The rows of a group lie close to one hidden flat surface of 12 dimensions, which passes through zero. Surfaces can cross.
In the rows, 128 means zero.
Some rows, each with its group after it:
[173  76 110  90  83 143 126 117 114 172 109 136 231 169 108 122 158 140
  83 134 119 126 188 115 115]
q676
[107 154 116 108 156 159 146 102  93 150 120 160 141 111  79 117 157 131
  91 169 162  98 131  56  68]
q768
[188 103 192 143  96 116 111 147 156 112 135  58 149 161 107 156 112 131
 110 158 118 179 170 125 156]
q843
[157 132  80 109 128  60 158 123 125 128 101  93 137 109 149 116 143 180
 148 113 115 161 125 118 144]
q676
[168  70 102 112  45 125 129 113 149 171  92 133 183 163  95 143 110 183
  89 164 125 120 169 149 141]
q676
[107 128 118  66 119 167 128 118 197  96 140 121 146  97  89 147 171 119
 121 165  94  65 120 133  65]
q759
[100 126 104 147  92 173 144 114  96 158  74 169  88 132  75 136 100 168
 121 151 213 109 139 120 142]
q759
[169 126  64 165 111 118 163 148  73 149  77  97  88 182 117 118 158 135
  85 161 126  95 139 169 152]
q768
[176 115 120 128 118 107  73 139 177 107 152  86 136 113 146 151 190 116
  94 107 136 123 138 138 140]
q759
[135 134 176 154  91 116 125 175 131 126 129 111 121  78  58 155 116 173
 168 180 160 144 130 159 142]
q768
[167 145 105 138  94 130 158  90 109 104 109 138 167 166 136 105 118  78
 113 161 197 139 119  99 123]
q843
[113 117 164 134 124 173 114 151 130 112 144 102 185 145  76 132 157  69
 102 165 139 135 153 120 123]
q676
[112 152 134 156 118 126 105  79 168 134 145 153 105  72  72 150 124 133
 109 174 183  86 105 100  96]
q843
[ 88 121 130  81 100 112 125 125 159 120 107 102 163  71 123  94 156 172
 148 146 222 152 124  85 153]
q149
[171 122 166 153 103 151 146 109  89 133 123 167 159 173 119 141  52 114
 139 149 162 174 149 103 122]
q149
[149 130  66 148 138 101  95 159 101 170 136 142 105  87 165 150 148 114
 110 174 184  77 115 154 116]
q768
[ 74 115  95  91 122 156 109 139 165 110 122 131 111 141 164 134 111 142
 107 124 124 150 114 147 162]
q759
[116 125  63  89  91 191 144 124 136 106 102 158 139 155 129 136 132 105
 120 152 168 101 120 154 112]
q676
[149 154 122 139 115  44 158 110 126 148 127 121 142 114  94 108 106 212
 106 159  65 175 110 117 144]
q149
[113 107 187  94 154 149 108 156 152 151 163 153  76 112 117 153  88 205
 101 146  39 121 130 134 103]
q843
[ 77 138 200 143 157 188  81 159 115 184 149 135  75 136 100 151 118 126
  97 122 143 101 171  97 135]
q843
[160 126 176 134  88 139 107 121 155 111 142 142 142 131 136 146 103 110
 158 104 178 146 141 123 139]
q676
[131 151 174 200 108 109 116 117 119 150 149 133 144 132  49 144  95 133
 116 139 123 168 143 120 158]
q768
[168 202 116 172 145 100 142 106 104  85 154 138 154 119 110 113 162  62
 119 140 145 146  92 103 102]
q768
[117 125 121 104 125 110  99 156 134 136 162 193 143  51 179 144  89 149
 195 123 159 135  92 156 114]
q768
[121 126 139 118 101 121 137 133 143 104 113 104 157  90 100 137 112 147
 161 177 197 172 129 107 137]
q759
[163  64  53 126 100 134 102 107 170  88 110 143 130 103 154 172 138 130
 150  95 157 121 117 186 124]
q843
[ 56  88 132 110 207 126 108 160 130 133 152  75 169  79 142 126 164  94
 136 145 103 141 142 108 113]
q676
[150 132 126 167  94 109  86 106 111 182 136 149 170 169 138 115 125 120
  71  95 162 154 156 101 175]
q149
[111  75 149  78 134 183 107 175 132 128 144 145 145 151 188 144 100 101
 144 130 102 117 144 167 115]
q843
[127 134 148 134 138 123  81 182 121 159 142  97 128  73 139 164 157 123
 156 128 204 134 160 113 139]
q768
[107 160 132  84 139 129 100 129 154 136 135 129 106  96 119 121 176 191
  98  86 133 149 134  78 136]
q759
[178 109 205 159 105 101 123 125 142 156 137 118  76 105 105 112 122 180
 102 193 134  49 120 131 108]
q149
[176  96 148  79 132  94 155  93 181  95 123  67 146 125 133  98 169 157
 101 163  82 110 128  87  82]
q768
[141 108 157 147 129 120 111  85 120 142 138 168 156 103 119  90 150 122
 110 128 183 103 119  82 101]
q149
[131 139 141 147 126 130 166 157  91  76 107  86 149 148 145 116 103  70
 202 128 178 185 125 138 158]
q759
[ 90  91 188 137 130 140  93 153 142 144 147 109 141 154 158 142  64 118
 144 101 118 188 159 130 188]
q759
[166  98 132 122 106 147 136  80 135 127 116 141 167 151 117 118 128 108
  82 181 160  98 134  94  82]
q768
[146 105 140  89 137 107 117 110 151 129 167 145 197 154 191 104 106  99
 101 134  70 147 123 114 107]
q759
[161 136 145 155 113 148 100 153 118 149 134 100 129 170 137 168 119  75
 115 123 156 138 174 133 152]
q149
[ 99  64 142 141 124 140 146 104 132 101  91 106 126 133 115  75 163 136
 143  96 148 103 123 137 145]
q149
[157 184 132 150 129  70 165 171  77 138 128 130 104  75  69 122 155 197
 160 154  97 135 103 148 120]
q768
[ 93 108 152 159 155 130  76 140 155 135 144 100  83  94 165 168 100  98
 163 113 185 131 137 133 157]
q676
[147 126 160  93 135 114 118 180 119 188 120  58 122 128 151 153 141 159
 137 126 129 124 197  98 141]
q149
[162 139 142 122 126 130 106 155 154 115 143 103  82 127 140 142 181 125
 140  80 102  84 135 163 128]
q676
[ 78 113 121 164 124 143  86 103 152 127 137 140 152 123  98 123 147 102
 103  93 156 141 131 125 162]
q149
[174  96 174 146  78 151 127 142 141 100 125 120 112 181 126 141  71 131
 111 169 129 148 131 161 155]
q843
[ 68 105 121  86 106 201 141 132 127 116  91 132 171 138 116 141  99 106
 180 123 208 156 163 111 138]
q759
[121 139  72  75 107 155 128  84 169 105 140 189 202 105 119 167 121  94
 154 127 134 125 116 125  66]
q676
[119  87 173 141  74 140 107 132 178 115 128 119 130 147 127 143  69 143
 150 126 139 154 137 163 179]
q149
[120 109 110 116 103 139  90 116 145 159 115 158 129  78 104 156 137 184
 122 115 214 134 150  94 129]
q759
[ 87  96  88 102  84 172 107 107 184 142 118 165 149 113  99 185  79 141
 131 159 155 114 140 148 122]
q676
[112 107  74 153 101 112 131 139 101 148  98 173 105  63 109 124 130 177
 151 172 211 101  94 161 129]
q843
[109 168 126 149 167  94 129 142 127 136 138  77  96  98  73 138 171 160
 114 130  69 134 131 123 133]
q149
[110 137 162 138 141 152 102 142 112 171 141 178  60  75  85 144 112 187
 102 175 164  89 117 111 103]
q843
[106 190 158 134 134 152 134 156 140  64 134 124  48 100 114 122 151 122
 168 116 168 124  83 143 138]
q843
[ 70  72 113 112 142 159  61 143 182 167 149 116 129 107 133 178 129 127
  99 129 106  96 163 148 133]
q759
[ 88 144  69 119 118 184 124 120 146 123 107 169  63 131 125 158 110 123
 122 139 157  74 105 166 124]
q676
[135  99 176 129 147 123 125 138 130 139 129  95 114 119 128 122 145 145
 148 105 107 108 149 124 123]
q149
[119 189 130 126 151 128 114 130 142 112 143 130  83  77 123 154 145 123
 164 103 169 123 112 104 115]
q676
[ 88 104 118  82 127 208  97 143 191  67 136 140  92 109 146 178 121 107
 159 123 157 117 115 160 114]
q843
[ 83 148 112 125 139 121 165 138 140  93 120 131  83  93 108 125 103 154
 162 175  94 115  77 170 116]
q759
[ 63 126  88  82 143 185 164 128  97 143  91 169 103 159 130 112 117 159
 131  99  99 113 128 133 126]
q768
[114 103 132 162 161 106 112 143 116 186 121  72 146  92  71 173 171 137
 161  92  96 111 196 132 127]
q759
[ 94 146  68  91 146 176 150 123 109 110  96 147 108 135 138 131 146 114
 123 118 166 125 121 113 116]
q843
[167 103 144 162 111  94  99 105 167 138 142  77 175 134 112 153 140 105
 114 118 117 143 169 118 140]
q843
[ 90 162 135  72 116 114 148 154 157  91 111  86 140  70 113 125 132 173
 177 164 189 190 114  92 144]
q149
[101 132 149 103 117 141 111 136 177 129 151 102 178 118  63 162 152 139
 138  98  64 151 169 131 128]
q676
[111 135 146  95 138 148 127 133 102 157 134 190 128  86 132 124 114 158
 149 134 168 115 123  94  92]
q768
[125 122 105  92 140 166 145 172 117 101 122 129 138 101 111 143 190 110
 179 118 112  90 129 171  85]
q768

New rows. What belongs after each?
[ 99 124 159 155 178 130  92 148 128 163 154 101  93 128 129 145 148 116
 120  75  86 114 163 128 143]
q676
[168 164 126 146 139  51 150 108 129 102 154 133 127  97 145  91 162 138
 159  93  67 118  76 149 109]
q843
[138 107 148 101 154  80 108 155 149 160 156 113 137  70 138 142 154 185
 158 111  56 112 139 143 102]
q768
[104 119 153 122 138 158 128 132 112 125 121 118 167 133 107 147 102 119
 163 103 158 193 168  93 142]
q149
[ 60 123  77 153 104 139  98 100 158 118 123 154 118 158 135  90 150 119
  90  55 122 130  95 171 199]
q149
[112 116 112 189 162 130  90  90 129 171 164 147 156 147 124 171  94  62
 100 110  89 116 154 127 113]
q676
[135 102 116 173 117  96 149 136 108 139 100 106 151  80  82 161 111 145
 201 154 166 141 141 152 130]
q759
[161 141 115 148 132 109 112 132 122 145 116  96 105 105  89 147 211 158
 142  46 124 110 165 125 135]
q759
[116 170 202 156 145 135 122 149 127 121 157 107  88 145 109 116 108 101
 106 172 120 128 117 114 138]
q759
[ 89 108  68 113 117 114 147 173 106 135  95 104 153  86 121 120 143 143
 152 194 168 126 117 160 140]
q843
[ 89 164 156  90 169 173 131 154 132 104 148  96 148 123 125 128 164  58
 132 155 138 114 137  91  89]
q759
[120 170  89 200 140 104 146  91 122 118 135 112 147 142  57 154 112  76
  96 186 103 147 117 127 122]
q676
[152 123 103 123 123 135 151  80  77 156 120 214 166 160 167 102  83 121
 113 121 150 127 118  94  96]
q676
[ 97 150 139  84 101 141 164 156 147  59  97  93 129 100 111 109 125 156
 177 169 193 187 100 118 152]
q676
[ 82 131  53 122 136 165 149 116 105 111 106 139 194 155 107 137 141  67
 137 107 130 160 143 132 129]
q768
[ 65 125 144  94 144 160 134 135 113 154 136 176 132 139 162  99  91 132
 154  99  98 123 123 133 126]
q843
[ 97 139 160 158 101 159 130 178 129 123 118  87  86 152  95 129 111 108
 117 198 151 110 126 173 171]
q843
[159  85 135 166  95 134 104  98 183 118 140 131 109 168 124 161  93 113
  94 133  84 100 132 180 136]
q843
[ 45 133  87  96 177 155 135 175  79 172 121 175  86  87 145 109 145 155
 146 131 109  72  99 157 109]
q843
[118 110 126 141 112 175 158 107 120  62  98 153 106 155 133  91 127  96
 153 119 169 112  88 155 130]
q149
[135 167 165  91 135 146 110 144 152 105 151 133 114  97 137 135 166 130
 169  73 141 124 128 111 110]
q676
[ 88 165  72  91 110 151 130 149  94 181  86 132 117 154 140 126 114 154
  96 140 190 152 153  95 173]
q149
[136  95 130 146  74 133 142 124 143 120 117 167  99 148 120 124  55 161
 115 198 114 105  88 195 138]
q843
[ 83  86 123 111 106 111 111 125 228 111 135  61 179  95  90 171 103 128
 128 199  96 140 144 152 137]
q843
[ 99  98 134 169 174 120  87 140  96 190 151 147 100 138 170 142  96 116
 117  85  89 118 148 147 148]
q759
[ 99 123 174 171 104 147 137 133 129 133 110 130  88 133  75 142  75 157
 166 128 136 132 139 155 160]
q759
[195 133 135 168  95 115 112 138 116 138 106  96  86 133 136 138 144 127
 116 144 227 110 145 118 154]
q676
[146 158 117 103 147 114 108 123 120 147 166 173 140 123 174 127 137 112
 121  94 102 114 118 113  96]
q149
[ 82 151  97 106 139 181 179 121  85  94  82 165  82 139 124  89 129 128
 142 131 178 114  90 116 120]
q149
[146 123 119 133  82 139 130  83 227  39 129 119  96 136 116 160  92 117
 131 153 116 131  86 168 128]
q843
[110  61 125 160 108 110  89 117 177 138 126  87 126 131 125 107 173 133
  99  94 102  86 140 178 171]
q149
[ 90 156  85  99 123 166 167 153 118  64  90 113 100 157 157 109 132  98
 157 125 153 149  96 153 156]
q759
[ 86 133 105 104  89 137 136 118 160 126  98 117 148 120  90 163  92 167
 160 119 162 184 153 118 164]
q676
[123  73 168 125  97 174 102 121 184 109 119  68 150 164 113 148 120  92
 112 138 164 134 176 123 155]
q768
[179 107  35 111 130 100 119 109 103 141 116 143 174 144 189 117 162 102
  69 148 157 119 122 112 109]
q759
[ 83 123  45  93 167 115 100 120 146 145 113  93 130  98 187 138 150 108
  90 149 179 127 128  87 132]
q768
[141 149 112 178 109 145 155 102 127 106 119 152  75 180  93 114 113 114
  80 162  78  85  90 171 125]
q768
[154 161 123 196 102  98 125  85 160 120 149 123 165 136  50 174  95  94
 107 170  97 148 132 137 122]
q676
[121 154 101 136 122  94 153  64 149 128 135 172 111 110 103 108 108 157
 101 166  86  90  75 127  90]
q843
[ 66  79 100 139 181 114 102 128 140 157 144 104 153  79 125 150 119 113
 111 185 108 124 135 126 114]
q676
[100 121 108 100 150 145 136 104  78 183 103 167 142 154 158 103 108 151
 109  89 140 143 153  69 128]
q768
[ 88 124  90 106 113 150  85 146 173 120 118 114  78 133 142 142 144 162
  70 120 148 143 121 139 182]
q759
[ 88 118  53  98 142 177 137 116 104 152 106 183 132 130 138 140 110 117
 103 156 152 100 122 124 101]
q149
[118 121 171  85 155 170 101 122 181  72 157 112 129 120 163 133 161  73
 152  87 133 114 129 108  99]
q768
[133  69 111 113 140 106 129 142 110 167 116 108 144 145 156 104 149 158
  99 126  73 111 148 143 133]
q676
[147 104 127 140 112 133 118 163 114 133 116 110 121 163 165 136 125 111
 152  85 129 133 152 175 170]
q768
[ 57 158 136 104 183 191 112 163 127 128 146 143  74 123 137 161 127 110
 157  67  85 121 137 139 124]
q149
[141 163 126 178 124 108 150 135  64 167 120 127 140 144 117  87 148  78
 103 183 174  81 119 124 129]
q843
[ 85 131 166 125 153 172 136 161  91 101 121 118 107 135 146 100 128  91
 143 138 185 147 118 112 149]
q676
[102  73 104 149 125 146 128 120 111 159 106 173  78 146 172 114  67 143
  94 184 156  78  99 159 134]
q676
[113 166 157 117 160 145 116 113 101 151 154 147 176 131 153 103 148  55
 134 105 166 114 143  67  98]
q843
[148 107 104 138 114 154 148 124  88 129  98 141 119 213 178 101 120  93
 120  68 118 114 142 156 157]
q149
[145 122  91 168 164 133 117 123 114 109 147 123 127 147 166 136 148  32
 112 131 121  91 112 154 105]
q676
[146 157 155 113 145 101 151 149 137  90 127  54 144 106  81 118 199 138
 152 120 102 154 142 101 121]
q768
[137  83  73 153 135 148 152 120 130  70 101 101 154 145 110 148 145  65
 139 157 117 118 122 173 107]
q149
[114 191 125 100 102 132 125 142 143 136 151 191  70 154 164 136  56 165
 123 116  86 142  88 165 155]
q149
[116 156  59 133 170 107 108 124 107 155 143 128 148 145 146 121 192  96
  87  58  70 129 139 124 136]
q149
[106 171 160 159 161  90 136 156 105 132 134 101  76  86 110 126 121 171
 170 110 120 168 118 120 157]
q759
[123  89 118 162 114 146  82  84 161 168 150 179 131 157 164 184  52  98
 141  63 113 120 157 154 147]
q676
[173 156 137 133 150 120 118 158 105 172 143 104 102 139 135 167 134 118
 107 154 100 103 164 120 108]
q149
[153 119 186 122 125 114 102 141 135 152 147  92 183 126  96 136 164 138
 126  90 107 157 184  96 135]
q676
[179 146 163 118 117 139 129 158 125 117 143 122 123 130 144 165  99 102
 149 171 160 126 139 125 101]
q149
[167 155 156 183 164 132 120 134 109  82 158 106 134 141 105 149 164  51
 141  89 106 143 134 128 113]
q149
